The same things were measured in two ways. Each way mixes the same 10 hidden numbers, adds some noise and spreads widely along 6 directions of its own, which tell nothing about the thing.
In the rows, 128 means zero.
Some things both ways: the first way, then the second way.
[171  94 126 159  67  85  75 193 165 144 101 158 200 117 174 118 112  79
  85  96 206 133]
[148  65  79 135 126  89 147 176 135 145 136  96 137 127  88  85 110 176
 147 125 118  83 173 157 101  45 126]

[144 161 147  58 202  95  65 132 106 126 154  96 103 148 120 194 161 225
 156 131 111 132]
[143 124 162 109 128 125  88 104 179 129 156 120 127 193  73 178 136  84
 130 145 165 151 116 129 163 211 112]

[125 104 100  82 137 168 110 141 151  92  38 129 144 174 120  79 138  70
 151  80 181  90]
[145 103  85 145 105 121  91 120 124 115 136  91 104 112 121 128 102 158
 102 134 120 123 172 116 125  92 155]

[168 101 125 151  79  95 123 185 107 149 140 155 215 151 103 158 131 106
 104  69 165  71]
[105  85 141 139  95 145  57  82 121 173  90 129 121 119 124 127  66 132
 106 104 128 129 134 102 167  79  86]

[101 158 173 172  84 105 172 128 217  73 167 152 105 146 192 128 131  87
  68 144  77  92]
[120 123 140 149 128 121 143 136 114 130  95 161 149  84 116 131 121 123
  77 100 132  90 139 150  89  95 122]

[140 142 133 116 153 118  66 150  87 111 128 147 137 144 105 143  86 136
 123  80 109  82]
[144 106 169 155 171 119  64 102 128  99 137 159 144 189 107 110 131 132
 139  99 167 148  98  97 166 124 160]

[154  98 108 111 159 135  81 148 117 161  85 117 135 142 148 123 193 146
 155 124 187  88]
[ 94 151 125 148 134 110 164 149 141 141 128 130 154  77 180 101 123 121
 145 140 136 150  89 118 154 144 123]

[161 127 134  98 139 139 155 153 158 143 103 126 149 143 157 117 180 133
 104 140 171  92]
[137 170  82  79  93 122 169 166 160 131 138  86 130  98 102 119 147 149
 158 135  71 104 141 153  92 120 103]

[113 132 148 125 163  51 145 130 141 162 176 123 106 127 126 165 113 161
 104 180 123 153]
[163  81 154 132 154 138  92 147 167 126 103 127 114 169 107 141 152 141
 126 126 169 119 144 143 141 114 134]

[158 145 174 144 144 139 120 148 138  88 123 105 144 144 132 149 158 173
  81 127 102  77]
[139 134 137 112 149 113  71 109 144 118 127 108 153 182  73 126 140 178
 136 104 109 126 140 112 137 146 114]

[109 152 187 152 162 128 115 136 168  95  86 121 104 136 163 143 107 120
 125 133 109 123]
[120 115 124 174 169 126 134 156  74 104 152 156 139 126 135  74 145 141
 111 105 121 116 120 135  88  82 154]

[117 103 126 145  96 138  96 192 125 117 125 157 172 168 131 144 130  50
 151  55 179  99]
[142 132 102 122 115 133 154 166 137 141 131  95 114 100 104 124 156 141
 107 127 104  95 173 170  91 116 109]

[113  81 135  79 115 214 153 121 148 145  50 106 148 208 108 116 167 100
 196  81 157 114]
[131 129 131 160 144 144 144 117 110 111 102 162 158 100 155 151 155 118
  78 145 153 138 123 124 119 112 142]

[150 106 144 103  89 165 125 150 135 110  95 131 206 196 113 125 165  79
 130  68 149  66]
[117 158 139 123  91 153 156 136  91 158 103 170 107  65 123 148 116 102
  68  88 136 103 133 155  95 107 111]

[ 95 147  94  58 149 135 127 140 133 156 142 151  75 144 141 140 111 136
 181  94 133 119]
[131 163 119 111 122 138 175 175 156 154 129 110 127  88 145  97 167 135
 155 143 121 128 112 140 138 127 109]

[170  76 113 110 128 158  68 168 118 106  84 100 168 170  81 111 150 132
 130  82 160  75]
[ 98 191 123  99 141 130 176 121 103 120 137 165 163 130 163 146 120 114
 138 111  49 139 102 135  63 175 131]

[127 136 160  97 133 167 206  93 130 214  85 130 139 154 170 141 169 164
 147 142 126 116]
[145 154 149 114 142 119 161 144 155  97 120 132 139 131 128 115 170 121
 163 139 164 124  94 131 138 138 132]

[135  99  99  57 165 130 139 129  99 197  88 104 142 159 106 139 191 178
 183 127 179 115]
[107 150 132 125 106 151 152 170 135 171 105 123 105  54 165 119 117 113
 119 118 110 126 117 149 125 136  94]

[118 111 140  91 120 149 101 127 141 179 100  93 141 155 125 143  81 156
 163  96 136 194]
[138 141 127 119 159 145 190 165 100 133 139 159 140 146 138 116 174 124
 137 144 106 116 129 158  62 128 133]

[ 74 138 130 109 115 177 114 142 159  68  82 146 115 176 150 106 123  55
 164  67 125 101]
[113 161 134 143 130 141 180 175  91 161 147 133  91  79 161  92 131 129
 122 103 122 119 135 146 117 140 133]

[145 137 163 178 145  33  81 148 137 131 164 154 119 109 163 164 108 145
  81 161 121 122]
[142 125 144 127 135 107 162 160 147 112 134 128 109 140  99 128 142 118
 128  98 163  97 151 169 117 138 144]

[138 154 181 145  92 131 159 193 195  82 170 158 136 153 155 169 135  83
 105 105 124  86]
[114 157 102  79  64 140 170  86 137 151 152 118 135 116  89 176 125  77
 112 135  79 111 138 153  99 137  89]

[112 139 126 162 163  86 104 169 160  84 157 130  85 125 141 154 110 121
 111 118 144 111]
[128 166 127 113 132 124 186 149 133 135 147 127 127 113 136 134 143 110
 134 142 114 127 133 144 102 177 136]

[144 129 137 129 198 119  92 129 102 189 110  78 133 136 126 163 151 179
 151 130 146  88]
[101 151 176 166 163 138 148 139  99 133 108 179 149  82 167  89 138 100
  92 114 126 116  89 123 106 126 130]

[171  92 138  31 130 162  73 111 118 183  39 104 136 157 113 129 126 224
 185 116 128 170]
[119 148 106 133 151 133 184 178  91 134 129 159 151 101 154  90 156 159
 154 104 131 138 104 141 114  88 122]

[104 139 172 143 113 139 169 127 144 140 129 159 109 157 140 163 107 119
 145 113  90 106]
[114 137 143 121 139 145 141 102 121 105 128 133 135 159 148 118 166 126
 166 125 133 141 111 114 152 136 117]

Other things, the second way, with their names:
(474): [132 113 108 160 144 135 109 159  69  91 115 150 131  84 160  79 143 140
 129 150 151 128  83  93 112  66 143]
(308): [139  84 104  95 109 128 123 110 142 155 127  97 126 169 100 149 124 142
 159 154 140 131 158 130 149 115  95]
(834): [151 130  91  77  76 141 129 113 155 137 155  79  98 144  99 175 121 103
 139 179  85 124 154 133 103 157 122]
(409): [104 156 157 121 123 143 162 130  80 142 129 174 116 100 143 124 114  73
 110 113  94 102 104 141  65 146 115]
(222): [124 125 130 135 135  99 147 155 149 100 144 136 141 124 124 133 118  80
 142 129 135 113  97 153  95 146 149]
(535): [150 109 138 159 137 116 111 152 136 128  86 144 131 100  99 166 118 148
  47 105 163 100 183 161 103 121 147]
(270): [124 138 151 131 136 125 181 154 157 129 137 150 132 137 141 150 152  83
 137 116 155 128 114 173 123 168 130]
(816): [133 145 108 125 127 118 114 121 146 117 141 137 161 141 112 123 129 146
 148 113 123 153  94 111 146  95 137]
(521): [ 95 158 123 147 140 130 150 144 101 163 158 128 146 104 134  70 132 155
 133 105  98 142 125 122 140 124 109]
(255): [138 149 128 110 120 169 174 154  88 142 135 155 104 117 147 158 162  97
 118 128 135 136 119 153  96 150 110]
(292): [123 163  81 111  95 119 191 143 107 121 168 119 104  90 120 119 111 110
 114  99  43  82 162 173  40 107 143]
(350): [108 140 129 111 120 148 137 113 123 159 150 116 118 138 158 109 115 115
 171 146  97 154 104 104 144 143 111]
(64): [149 133 185 117 149 116 108  90 144 144 124 132 123 166 107 136 113 124
 126 166 181 136 137  90 161 186 148]
(366): [135 144 157  98 126 125 137  95 149 123 123 127 131 163 149 163 118 110
 171 180 161 156 104  97 166 189 139]
(181): [164  96  94 126 119 108 121 119 144  85 152 111 124 167  93 176 133 105
 115 162 132 126 150 138 100 129 165]
(379): [107 135 164 136 140  91 157 130 137 135 138 137 123 140 122 117 106 113
 147  99 178 126 134 138 160 181 143]
(843): [148 121 133 126 128 113 106 131 136  88 121 124 119 141  92 148 137 119
 113 111 136  95 140 146  95 138 139]
(775): [113 115 126 136 155 112 100 100 111  87 142 142 143 175 168 139  95 116
 156 141  85 146 111 106  99 160 163]
(229): [120 124 116 144 137 109 161 147 122 137 114 130 154  99 134  89 131 156
 140 136 140 122 125 123 137  91 123]
(403): [127 142  96 119  97 171 107 126 139 143 115 117 119  94 140 156 139 143
 101 109  92 153 133 133 139 103 105]
(581): [128 136 109 120 126 124 127 112 130  87 134 108 136 139 137 125 152 125
 148 154 109 127 127 116 120 136 137]
(76): [118 136 140 105 143 113 117 106 119 112 128 128 139 166 137 141 103 125
 165 141  83 127 118 111  94 170 131]
(407): [118 189  86  88 108 129 222 143 112 121 154 117 123 107 144 109 156 137
 172 111  96 124 129 150 109 134 127]
(543): [131 120 102 144 129 125  93 132  91 124 128 124 132 121 120 108 112 173
 112 115 118 134 140 108 125  98 131]
(919): [111 153 133 112 106 152 166 127  79 162 131 134  97  92 174 126 121 102
 141 162 141 146 116 109 135 159 105]
(41): [156  99 125  81 132 112 126 113 162 146 141  82 115 204 105 146 114 144
 181 190 123 123 166 117 121 168 126]
(266): [127 144 112 124 120 114 184 156 133 112 101 143 129  93 172 137 110 135
 138 116 126 120 125 149 102 107 160]
(247): [ 95 167 136 142 116 147 161 136  81 151 139 106  90  72 138 104 163 128
  93  92 123 110 168 154 143 176  86]
(296): [124 136 123 124 112 161 119 105 124 126 157 114 104 141 148 129 146  95
 133 142  95 143 117 118 128 145 129]
(436): [126 131 129 114 112 121  94  71 144 122 131  93 119 145 129 128 106 137
 155 155 139 149 124  78 183 141 137]
(921): [118 146 132 136 106 107 143 109  96  97 106 160 125  76 120 143  93 102
  77 114 136  93 130 127  85 112 157]
(44): [118 142 161 141 133 129 119 120 156 149 127 119 122 108 142 123 128 106
 121 148 154 145 115 107 171 180 123]
(853): [124 115 155 153 155 129 114  95 140 110 138 150 146 177 150 120 119 124
 138 108 135 146 108 115 150 118 165]
(278): [117 167 134 134 150 172 158 144  60 118 125 147 118 104 184  77 195 146
 157 126 148 158  87 103 156 116 108]
(655): [123 149 124 124  97 145 138  93 128 154 173 103  88 134  99 141 141 104
 108 111 142 140 154 136 173 157 114]
(561): [127 141 136 114 110 145 124 107 119 162 135 113 100 123 106 140 136 128
 101 117 138 129 157 126 152 152 100]
(442): [117 171 112 109  85 147 178 152 137 147 120 115 102  53 152 125 140 106
 116 118  99 106 131 152 105 121 111]
(871): [147 152 158 112 135 133 189 152 134 137 108 161 115 113 137 149 150 111
 132 133 183 118 127 150 120 141 143]
(654): [142 167  50  92  96 138 124 155 148  81 130 103 155  94 116 153 147 146
 122 138  40 119 121 140  55  97 114]
(616): [109 128 128 149 123 148 108 152 130 179  94 136 139  70 127 140 119 133
  66 119 113 127 143 145 123 124  84]
(821): [115 151 115 117  90 146 127  86 122 135 166 128 101 134 135 142 107  90
 138 120 127 165  99 112 171 133 136]
(750): [127 147 113 101 122 132 167 147 115 138 162 106 105 140 111 126 147 114
 133 131  78 105 164 165  72 166 109]
(262): [119  99 152 168 150 131  99 110  83 130 103 151 134 105 135  96 119 133
  92 149 143 104 137 100 114  97 120]
(658): [137  94 128 180 139 160 112 170 125 133  83 144 127  81 149 137 159 139
  58 109 149 113 148 158 116  70 123]
(168): [104 102  97 144 164 103 127 102  98  93 153 126 177 181 156 118 119 151
 161 147  75 149 127 109 103 129 141]
(35): [141 159 121 106 127 148 141 134 118  97 142 159 127 143 140 157 134 103
 147 127 122 150  86 127  99 130 157]
(885): [163 120  96 125  93 142  67 137 138 118 144  99  92 119  79 141 127 152
 101 113 146 136 142 118 156  94 137]
(957): [ 89 135  97 133  93 110 146 139 127 147 120 118 147  67 120 137  95 114
  84 100  55  99 154 169  72 124  93]
(954): [ 95 123 115 118  94 133 104  82 123 143 146 105 130 125 132 134 106  87
 138 171 102 147 105  97 147 149  98]
(88): [135 119 116 130 133 119 110 103 129  99 150 106 132 163 116 141 137 125
 126 149 121 136 144 114 129 149 140]
(210): [136 164 135 111 100 126 147 137 132 123 133 154 128  98 100 151 126  86
 107 122 144 114 107 149 104 137 130]
(3): [140  90 144 140 139  97  99 122 157 114 129 135 143 162  69 148 114 122
  95 110 133  99 153 151  98 121 142]
(352): [110 107 114 164 121 104 113 142 117 134  95 119 133  58 143 110  89 140
  80 134 115 106 150 120 109 104 133]
(78): [102 128  97 131  99 129 135 116  95 144 143 127 125 101 161 145  92  99
 120 161 109 158 111 112 122 145 116]
(503): [115  75 114 160 117  92 117  90 156 122 124 109 152 144 106 169 105 112
  89 142 140 122 174 142 140 133 122]
(302): [123 154 136 135 147 117 147 167 130 109  98 173 171  89 122 124 136 128
 101 101 117 109  98 150  75 102 125]
(971): [165  69 144 119 138 109 103 146 165 150 147 124 102 189  97 152  85 116
 155 153 174 128 137 135 132 147 148]
(849): [157 126 141 132 166 162 129 182 104 133  97 165 120 106 168 103 150 146
 136 155 133 130  95 115  92  98 140]
(349): [141 101 140 136 113 138  94  78 140 136 132 136 109 170 115 170 110 111
 108 113 165 151 140 124 169 123 147]
(539): [140 200 142  83 120 124 162 135 125 141 139 152 126  97 106 141 109 113
 121 142 112 125 104 122  88 175 141]
(938): [118 149 140 139 130 135 174 160  93 124 109 161 121  79 144 108 139 114
 100  94 133  88 126 152  88 104 130]
(245): [141 105 143 119 169 136 128 107 133 115 114 106 131 196 164  89 177 180
 207 154 161 144 134  92 181 118 129]
(414): [128 128 124 129 108 134 103  86 177 134 125 130 155 139 120 153 113 120
 121 128 132 155 103 108 174 104 133]
(425): [129 129 122 112 104 158 145 153 101 148 130 127 108 101 116 132 155  99
 113 148 126 115 122 144  98 127  80]
(356): [128 108 100 157 149 108 125 161  92 124 110 154 160 108 103 110 116 170
  88  93 104  95 148 151  72  64 130]
(568): [167 104 134 144 139 114  84 133 167 112 109 105 112 138  81 155 135 153
  80 113 153 101 188 147 129 133 159]
(430): [164 162 152  87 123 157 171 167 136 160 142 129  70 132 101 144 159 118
 124 103 123  96 163 176  92 164 127]
(192): [ 77 132 109 149  78 131 105 122  75 157 128 128  97  52 152 137  51  97
  70  97  72 114 143 133  95 135 101]
(662): [131  89 140 157 150 129 102 145 114 131 118 141 122 138 154 105 120 141
 149 132 194 158  97 101 182 109 137]
(221): [132 157 139 116 127 121 192 134 128 113 139 109  89 125 138 120 152 128
 129 106 111  79 186 168  94 155 145]
(180): [152  88 139 123 130 112 108 100 144 110 134 129 120 194  80 179 115 115
 117 118 158 116 164 146 130 153 146]
(195): [148 102 133 113 141 103 108 160 145 140 125  97 130 145  80 116 130 145
 150 163 152 107 144 125 125 147 107]
(562): [145 115 117 108  81 146  99 101 186 149 139  95  89 148  98 191 106 102
  95 116 102 119 173 160 129 145 124]
(164): [118 147 137 130 155 139 145 158 126 133 130 159 159 131 139 103 141 129
 135  98  79 128  95 149  89 111 125]
(589): [ 95 179 117 120 140 114 166 147 115 102 155 137 172  91 166  63 151 111
 185 164  91 144  43  96 111 129 124]
(716): [119 153 136 150 112 112 106 107 172 122 115 147 156  91 123 160 100 101
  87 116 141 146  92 121 155 132 154]
(762): [150  69 120 153 142 100 101 116 158 101 123 122 156 165  80 145 131 134
  94 122 156 104 161 148 125  89 147]
(888): [149 167 116  92 106 143 204 173 141 134 120 143 117  99 131 174 158 104
 126 125 150 123 119 176  96 145 127]
(541): [117 117 132 141 115 122 170 139 128 174 113 147 133  94 129 119 119 124
 126 117 199 135 123 137 174  98 110]
(11): [ 84 138 110 125  96 142 161  89  96 155 173 130 135 122 155 134 118  76
 147 148 111 167  91 113 150 144  94]
(365): [140  90 131 140 124 128  56 106 102 106 170 118  90 164 130 114  90 102
 160 152 159 155  88  75 167 129 154]
(555): [ 99 124  88 155 134 139 129 137 102 118 133 109 153  96 162  94 152 151
 120 124  59 131 132 132 107  98  99]
(551): [113 147 108 121 146 114 174 186 121 140 133 117 151 100 153  79 141 150
 176 149  99 122 108 131 104 136 105]
(397): [101 204 165 135 134 149 211 116 103 135 116 174 124  66 195 126 145  96
 102 113 126 126 109 129 111 159 158]
(545): [ 97 133 147 146 146 137 160 131  76 157 129 170 149 119 159  86 135 130
 149 113 159 156  79 109 162 108 107]
(648): [153 123  99 102 123 127 144 136 126 128 124  84  96 143 132  99 132 185
 172 135 114 107 178 122 125 105 135]
(623): [111 137 104 115  80 134 138  99 102 165 128 134 114  91 105 158  77 115
  80 103 113 118 160 139 118 114 109]
(191): [133 122 142 156 132 127 140 149 133 147 105 122 116  82 131  89 150 156
 102 110 181 112 149 123 174  86 134]
(497): [120 113 136 145 122 118  76  89 121 129 130 120 135 125 113 112 100 129
 127 148 161 150 107  76 185 125 124]

Some of these things the first way, each followed by its name:
[128 124 134 120  57 118  89 166 160 107 142 190 134 151 162 141  99  93
 140  71 120 123] | (541)
[153 108 156 101 186 136 100 128  82 239  80  79 174 136 121 158 119 189
 151 137 175 170] | (296)
[160 138 172  90 169 127 119 108 139 133  80 102 159 142 162 103 149 162
  63 176 135 143] | (885)
[156 133 216 125 195 136   4  86 138 117  60  40 150 168 179 151 220 183
 142 165 100 112] | (247)
[115 160 110 122 137 161 144 137 123 150 114 164 121 137 187 131 119 109
 140  65 146  74] | (589)
[138 114 113 124 150  87 108 159  97 156 118 156 123 145  83 178  98 141
 178  77 149  80] | (938)
[123 130  95 113 146  77 165 156 166 140 125 115 108 120 115 161  99 172
 133 103 171 152] | (41)
[115 109 135 133 133  95  74 185 120  99 164 164 127 167 116 163 158  71
 160 106 151  82] | (270)
[125 107 103 165 112 106 148 153 150 117 141 136 154 153 135 126 136  82
  93  92 173  86] | (366)
[137 123  94 135 163  80 152 162 130 102 122 137 109 141  77 164 124 151
 137  84 158  60] | (76)
[134 125  88 124 138 149  86 145 111 129 107  99 168 155 122 131 123 126
 135  34 168  81] | (64)
[137 113 137 112 135 106  87 158 166 100 105 137  97 160 131 164 172 135
 185 108 142  94] | (503)
[148 133 138  95 108 160  89 161 147  81 124 160 138 158 149 101 118  98
  95 103 116  84] | (816)
[ 78 148 108  63 109  94 131 142 143 131 192 169  68 135 117 141  46 139
 141 116  84 169] | (562)
[130 111 122 139 120 128  97 150 108 172 111 151 140 139 141 142 104 115
 151  85 148 103] | (191)
[132 148 177 140 143 116 110 143 141 110 130 112 126 144 137 176 127 169
 121 118 105 126] | (561)
[148  98 135  96 125 165  78 136 113 174  88 116 164 155 128  99 116 121
 134 120 133 108] | (853)
[122 102 173 127  93 127  67 115 150 128 133 100 190 176 159 119 117  95
  93 123 124 183] | (255)
[116 142 110 122 126 115 136 189 147 105 114 184  92 119 114 143  44 103
 146  73 140  99] | (292)
[131 141 170  90 128 133 106 104 154 150 117  92 178 177 174 151 168 130
 134 109 133 147] | (425)
[163 131 152 124 101  80  92 150 155 119 132 139 121 120 132 162  71 197
  99 112  96 152] | (623)
[112 131 133   7 105 193 137  93 161 142  58 137  96 188 138 121 141 158
 222  89  92 134] | (762)
[129 132 155 143 109 162 201 133 152 147 123 144 138 137 179 100 171 125
  63 168 123  99] | (716)
[138 111 131  98 176 125  92 118 135 121  88  87 135 158 125 109 167 141
 120 147 145 101] | (568)
[ 94 150 193 181 145 100 165 125 196 102 133 135  63 127 182 159 133 138
 106 179  94 139] | (555)
[163 138 204 106 154 139  78 142 188 102  84  84 142 154 180 150 187 151
 125 155 134 130] | (11)
[173 133 161  13 184 173  47 108 148 122  52  79 139 166 145  93 165 166
 138 155 122 117] | (821)
[114  99 150 109 151 106  80 125 160 113 142 100 123 178 133 112 170  85
 125 171 139 128] | (658)
[111 122 115  77 115 123 100 118 152 133 108 139 118 156 148 112  73 116
 138  92 136 176] | (181)
[126 139 137 150 105 103 172 137 144 129 164 162 117 134 150 143 122 142
  83 128 106  93] | (302)
[141 105 105 119 133  77  90 143 120 167 152 137 132 136 113 146  84 140
 123 107 146 128] | (871)
[159  96 143 129 184 119  96 142 106 193  53  99 147 139  99 159 145 165
 176 124 169  88] | (221)
[143 130 149 144 145  86  25 157 134 123 136  98 162 133 158 155 110 127
 109 104 151 146] | (750)
[140 108 134  96 122 151 118 143 137  98 108 137 168 177 120  91 127  75
  92 113 147  99] | (35)
[149  95 156 146 112 119  75 181 137  97 126 137 178 162 114 125 117  69
  95 112 156 102] | (349)
[147 130 129  94 163 114 111 175 133  97 110 127 129 158  93 165 166 139
 166  90 152  60] | (3)
[155 145 211 121 153 153  55 143 133 140  95  94 157 139 168 157 136 166
 123 141 113 151] | (655)
[138  88 123 109 100 112 115 163 127 133 143 156 161 169 111 130 135  96
 120 109 163 126] | (888)
[ 84 149 141 154 132  98 223 129 166 130 114 144  80 132 133 190  93 162
 149  96 124 152] | (919)
[123 138 106 109 155 107  99 150 161  93 114 126 100 142 157 133 156 123
 141 102 159  91] | (551)
[151 116 201 137 180 143  78  99 132 143  72  74 156 168 144 142 161 141
 124 155 124 120] | (278)
[143 158 173 148 167 115  71 155 140 120 113 106  91 104 159 175 103 214
 121 135 100 142] | (521)
[100 102  89  85 127 139 172  99 129 197 103  98 157 161 123 100  98 125
 123 102 170 174] | (849)
[150  81 165 123 112 160 143 150 122 168 104 115 189 169 116 117 165 119
 101 155 163 136] | (403)
